The groups are shells around one centre, one inside the other: the same stretched ball of 6 dimensions in 6 sizes.
Some rows, each with its group after it:
[  6.2  19.0 -11.3   3.8 -12.9  12.4 -12.4  22.3 -35.1 -12.6  27.4  17.3
 -18.9]  vol
[  2.9  25.3  -1.7  -1.3 -25.5   0.0 -19.8  35.8 -33.8 -14.2  18.5  21.2
  -1.2]  tuti
[-25.4   8.9 -13.0   2.9 -23.4  14.4 -41.0   7.4  16.4 -22.5  18.7  31.1
  -7.3]  tuti
[  6.1  31.2  -2.6   9.4  -3.6 -20.4 -19.6  33.5  15.6 -30.6  23.3  41.1
   2.5]  lopa
[  9.8  -4.1 -11.6  12.5  -9.4   3.3  -8.0  24.3 -19.8 -30.8  31.3  24.5
 -11.2]  Zos
[-14.9  21.1  -7.2   7.9  -4.3  -0.8 -36.6  19.8  19.1 -22.2  21.4  37.4
  -3.9]  vol
[-14.3  18.0 -13.0   8.0  -5.2   6.6 -32.6  10.8  19.1 -22.4  24.3  34.7
 -12.2]  Zos
[ -8.5  32.2  -0.3   3.1  -2.6   4.5 -33.2  34.9 -23.3  -2.8  18.2  25.1
  -5.1]  tuti
[ -6.5  -0.1 -17.4  14.4   1.8  16.0 -20.9  10.4   3.7 -22.6  28.8  27.5
 -19.4]  lalik
[-10.3   2.0 -17.9  19.0  13.3  19.3 -22.6  12.1  17.6 -16.6  22.7  29.8
 -18.7]  vebo
[ -6.9 -19.9 -30.0  13.0 -18.8  46.3  -5.3   0.2  -7.7 -15.2  17.3  10.2
 -28.1]  lopa
[ -1.3  -9.4 -20.0  19.0  -7.9  27.3  -2.9  23.3  13.5 -15.4   4.1  20.2
  -7.7]  tuti
[  3.7  31.7  -1.0   6.2 -11.1 -16.7 -20.9  36.8   7.5 -25.9  18.2  37.3
   5.4]  lalik
[  1.3  25.1  -5.6  15.5  23.2   8.6 -20.0  34.5 -15.7  -1.5  22.0  25.5
 -14.3]  vebo
[-10.3  36.9  -3.7   4.7   0.5   6.3 -32.3  30.2  -5.6  -2.3  15.0  28.1
  -7.0]  lalik
[-11.8   5.1 -11.2  -0.5 -33.4  11.9 -28.8  13.9 -14.3 -24.7  23.5  23.4
  -8.0]  vebo
[ -3.3  16.3  -4.6  15.6  12.2  -0.5 -24.4  33.6   5.2 -15.8  19.6  33.4
  -3.4]  vol
[ -5.3 -15.2 -21.9  16.5 -14.5  32.4  -6.1  16.7   7.8 -17.0   7.6  17.8
 -11.0]  lalik
[ -9.1   7.3 -19.8  10.2  -7.1  38.4 -13.9  15.8 -10.1   1.2   8.9  12.6
 -20.4]  Zos
[-21.4  17.6  -8.4   6.6  -4.3  18.9 -38.0  21.7   0.0  -4.2  13.1  25.7
  -7.9]  lalik
[-15.0  21.8  -8.9  11.4  -0.3  10.2 -29.4  25.9  24.9 -10.1   7.1  32.7
  -1.6]  lalik
[-18.3  19.9 -15.4  -0.7 -29.2  13.5 -33.1   5.1  14.2 -21.9  19.1  29.1
 -11.6]  lopa
[ -9.2  35.3  -8.2   5.6   3.4  -1.3 -34.4  15.7   6.4 -16.9  30.4  35.4
 -15.6]  vebo
[-15.6   9.5 -12.4  14.2  12.2  11.0 -34.7  12.4  11.4 -18.1  29.1  33.6
 -16.7]  lopa
[  7.3   3.7 -17.3   5.7 -29.9  15.6  -2.7  18.4 -14.4 -24.1  18.6  17.9
 -12.4]  lalik
[ -0.1  22.4  -1.8   6.7   6.5   3.1 -27.5  31.7 -40.2  -8.3  32.5  23.2
 -13.9]  lopa
[ -6.9  18.6 -14.1   2.0 -34.5   3.6 -20.1  14.8  22.6 -29.7  13.0  31.7
  -2.0]  tuti
[ -4.2   0.2 -10.3   4.9 -26.5  12.8 -18.9  23.6 -18.4 -21.9  18.7  20.7
  -4.9]  vol
[  2.3  30.9   0.8  -0.5 -20.3 -17.1 -27.1  32.3 -16.2 -27.5  28.4  33.4
   1.0]  lalik
[ 20.2  -3.9 -11.9  20.3  12.2   4.9   2.4  31.3 -28.7 -23.7  33.4  22.0
 -17.1]  tuti
[  1.1  20.5  -6.9  13.3  17.2  -2.2 -25.0  23.4 -11.3 -18.6  36.8  32.3
 -17.5]  vol
[-23.8  -8.1 -25.8   6.7 -26.9  50.7 -21.9   2.4   3.0  -4.1   4.0  11.0
 -19.4]  vebo
[ 13.0  28.9   1.6  12.6  14.6 -11.1 -15.0  45.9 -26.2 -12.7  26.4  29.3
  -4.5]  lopa
[ -1.7  -2.3 -22.1  15.6  -4.8  26.0  -7.7  12.0   6.5 -17.5  17.5  21.1
 -19.3]  vol
[-11.2  -2.8 -18.7  16.1  12.3  29.8 -23.8   9.3 -10.1  -9.4  28.3  20.6
 -27.2]  Zos
[-19.0 -10.1 -20.0  13.7  -0.8  44.6 -23.9  12.0 -12.7  -0.1  13.4  12.8
 -21.6]  vebo
[ -5.5  19.8 -15.5  -5.1 -45.3  16.5 -17.5  12.3  -9.7 -19.5  14.4  18.8
 -10.4]  tuti
[-11.5   1.9 -16.8  15.1   5.7  16.6 -26.0   9.9  11.0 -20.1  26.6  29.7
 -18.4]  Zos
[-23.6  -6.7 -19.8  10.4 -12.6  43.0 -26.5  11.7   0.7  -2.3   5.6  14.9
 -14.6]  Zos
[-23.2  29.1  -4.0   7.6   7.2   7.8 -45.7  23.9   9.5  -5.3  17.2  33.8
  -6.0]  lopa
[ 12.9  23.5  -7.9   8.2 -12.4  -9.7  -7.9  30.2  -1.2 -28.7  23.5  31.5
  -4.4]  Zos
[  3.0 -15.8 -25.3   9.6 -26.0  37.7   1.0   9.4 -25.2 -17.3  18.7   7.8
 -23.3]  vebo
[ -0.5  29.1   0.2  12.2   8.2 -10.8 -25.5  40.2   6.1 -16.3  17.5  36.6
   3.0]  Zos
[ -2.2   4.7 -16.7   8.6  -4.1  22.5 -17.7  11.6 -27.2 -13.7  31.6  17.6
 -26.0]  vol
[-27.1  -4.7 -20.0  13.9  -4.5  39.5 -30.6  10.0  18.8  -4.5   5.3  21.3
 -13.3]  vebo
[-13.0  23.3  -4.2   5.1  -8.8 -10.6 -39.6  19.8  14.7 -29.5  28.4  40.9
  -2.2]  tuti
[  1.5  -0.6 -24.1   6.6 -23.0  33.3  -4.1   7.4 -20.1 -14.4  20.6  11.1
 -25.8]  lopa
[  1.5  29.0  -5.9  -0.3 -15.5   3.4 -22.4  25.5 -32.5 -13.0  27.5  21.9
 -12.9]  vol

New rows. What belongs after each?
[ 10.0  20.9  -0.3   7.9  -0.3 -15.1 -19.9  35.1 -26.8 -26.2  35.8  31.5
  -5.8]  lalik
[ -6.9  19.4 -16.1  -3.6 -41.2  21.8 -16.7  14.1 -10.5 -13.3  10.5  16.6
 -11.1]  lopa
[ -8.7   3.0 -12.4   7.6 -13.1  27.7 -19.7  23.9 -24.5  -4.8  13.4  14.2
 -11.9]  lalik
[  7.5   5.4  -9.3   8.8 -17.0   9.5  -7.0  32.6 -23.6 -18.1  17.0  19.2
  -5.3]  vol
[-18.4 -24.9 -25.1  16.8  -8.0  44.7 -18.9   5.4   2.8 -12.8  13.8  15.5
 -20.1]  vebo
[-12.3  43.1  -1.1   5.9   4.5  -6.6 -38.0  30.6  14.8 -10.2  16.8  38.2
  -1.5]  lalik
[  3.4  23.2 -12.6  15.0  17.6  11.6 -14.4  23.2  -6.4  -7.7  25.4  25.8
 -21.2]  Zos
[ -3.3  28.2  -7.7  -3.1 -39.4  -3.5 -21.4  23.7   6.1 -26.5  13.1  30.0
   2.4]  vebo
[  9.8  11.7  -6.5  16.0   8.4   2.2  -9.3  37.5 -15.2 -15.4  21.4  25.7
  -7.0]  vol
[ -5.9  40.7  -3.9   8.3  13.0   2.3 -29.7  30.8  -2.3  -2.6  19.3  30.8
 -10.4]  Zos
[  2.2  21.3 -10.9   1.6 -26.3  -0.9 -16.8  19.0  -2.7 -28.0  23.7  28.5
  -7.7]  vol
[  4.4  -7.3 -20.6   9.7 -20.5  35.6   0.8  19.7 -30.5  -8.9  13.2   6.8
 -19.0]  vebo
[  0.9  18.9  -1.9  13.9   8.5  -5.3 -22.2  38.5  -1.8 -16.9  19.6  33.0
  -0.1]  lalik
[-12.2   5.1 -21.0  13.3  -9.7  24.3 -17.6  10.2  29.1 -17.0   9.7  27.1
 -12.6]  vebo
[-12.7  47.5  -4.2  -4.0 -26.9  -7.7 -35.3  23.2  21.3 -18.6  11.7  37.0
   2.4]  tuti
[ -3.8  16.4  -9.2   6.8  -0.7   4.0 -28.0  16.7 -18.2 -20.2  36.2  27.9
 -18.3]  vol
[-19.7 -11.2 -24.5  18.5   1.4  44.7 -19.7   8.4  16.7  -4.6   6.9  18.3
 -19.4]  vebo
[-18.7  34.0  -5.8   1.2  -9.1  13.8 -38.0  24.2  -3.6  -0.8  11.8  25.7
  -7.2]  vebo
[ -1.2  22.4  -9.0  18.1  19.8   1.1 -20.3  27.8  18.1 -14.9  20.5  35.7
  -9.7]  vebo
[-10.7  22.7  -9.1  13.4   9.8  14.8 -25.6  28.4   9.2  -2.7  10.2  27.7
  -8.2]  lalik
[ -7.1  40.8   1.5   4.9  -0.9 -19.1 -37.1  31.9  13.5 -22.4  23.7  42.7
   2.4]  lalik
[ 10.0 -15.1 -22.2  14.9  -7.5  32.1   3.1  15.8 -35.0 -15.9  26.3   9.1
 -26.3]  vebo
[  4.9   6.4  -6.6  19.5  17.5   4.5 -14.3  35.9 -10.7 -14.6  23.1  27.5
  -8.1]  Zos
[-24.8   2.5 -16.5   3.1 -22.2  36.3 -33.2   9.8  -8.8  -4.6  11.4  16.0
 -14.5]  vebo
[-15.4  12.2 -16.5   7.1 -19.3  14.8 -26.4  10.5  26.9 -21.7  12.9  30.6
  -7.9]  lalik
[  8.1  10.4 -10.3   3.4 -31.4   3.7  -7.3  27.7 -17.0 -26.1  18.0  21.8
  -3.2]  lalik
[ -6.1  33.6   2.3  11.5  11.8 -15.6 -34.3  38.5  13.9 -17.6  20.0  41.8
   4.3]  lopa
[ -5.7  44.6   1.9   1.3   2.8 -10.1 -38.1  30.8 -18.4 -10.6  30.3  33.2
  -8.3]  Zos
[-14.5   6.7  -9.6  12.9  11.7  11.7 -36.0  16.0  -6.8 -15.5  32.0  29.7
 -17.1]  lopa
[-10.6  -8.8 -22.9  13.7  -6.1  30.0 -18.0   4.3   3.3 -18.7  23.3  21.1
 -22.9]  lalik
[-12.5  -2.5 -18.8   5.9 -27.0  18.4 -23.3   5.4   8.0 -28.0  21.5  25.4
 -13.0]  vebo
[-11.9   5.9 -16.7   6.1 -27.5  29.6 -16.1  20.1   3.9  -8.5   0.4  17.1
  -5.8]  lalik
[ 11.7  20.8  -1.2   6.3  -3.4  -9.4 -16.5  35.6 -37.8 -21.6  34.4  26.1
  -8.3]  lalik
[ -3.9  41.5  -4.3   8.6   8.1  -1.9 -27.0  31.0   7.5  -7.5  17.2  33.6
  -7.0]  lalik
[-10.4  17.4  -8.0   3.8 -24.8  -0.8 -28.4  22.1  15.4 -27.0  15.2  33.7
   2.2]  vol
[ -3.2   8.4 -17.2  15.5  12.6  20.0 -17.6  13.6  -5.0 -11.9  27.8  23.9
 -24.9]  vol
[ 11.6 -15.0 -17.2  12.6 -16.2  26.9   3.8  25.5 -40.7 -16.1  20.3   8.6
 -16.5]  tuti
[ -1.2  34.7  -5.1  15.0  26.1  -4.2 -26.9  28.7   6.3 -10.8  27.7  36.5
 -13.4]  vebo
[  8.9  33.4  -3.9  12.4  18.8 -12.8 -20.6  29.6  -8.6 -19.8  36.5  35.7
 -14.5]  Zos
[  8.2  28.8  -3.1   5.0  -7.5  -1.4 -14.5  37.3 -27.0 -11.9  20.9  23.5
  -5.9]  vol
[-13.7  42.6   0.8   1.6  -3.2 -15.4 -45.3  25.2  10.0 -20.5  27.4  41.9
  -1.7]  vebo
[  8.9  20.6  -8.8  -1.3 -38.3   0.3  -8.1  28.0 -18.3 -25.2  17.2  22.1
  -2.6]  lopa
[  9.4  20.5 -10.4   7.9  -9.8   9.6  -5.9  30.7 -18.6 -11.9  16.7  20.1
 -10.6]  vol
[-14.2  -7.5 -15.4   8.5 -22.9  21.0 -24.2  14.7   1.7 -22.1  15.5  23.1
  -7.0]  vol
[  2.7   6.5  -6.7  15.1   5.1   7.3 -15.1  35.2 -15.2 -13.9  19.5  24.6
  -6.1]  vol
[ -0.7   0.5 -12.6  22.9  27.2  11.4 -18.5  22.4  -0.8 -16.5  30.3  29.4
 -18.8]  lopa
[  5.9  19.1  -4.7  12.3   0.6  -0.5 -13.1  38.5  -6.9 -15.1  15.9  27.9
  -1.5]  vol
[-15.1  22.5 -14.8  -2.4 -31.8  15.5 -29.5   8.1   3.7 -17.8  17.8  25.2
 -12.4]  Zos
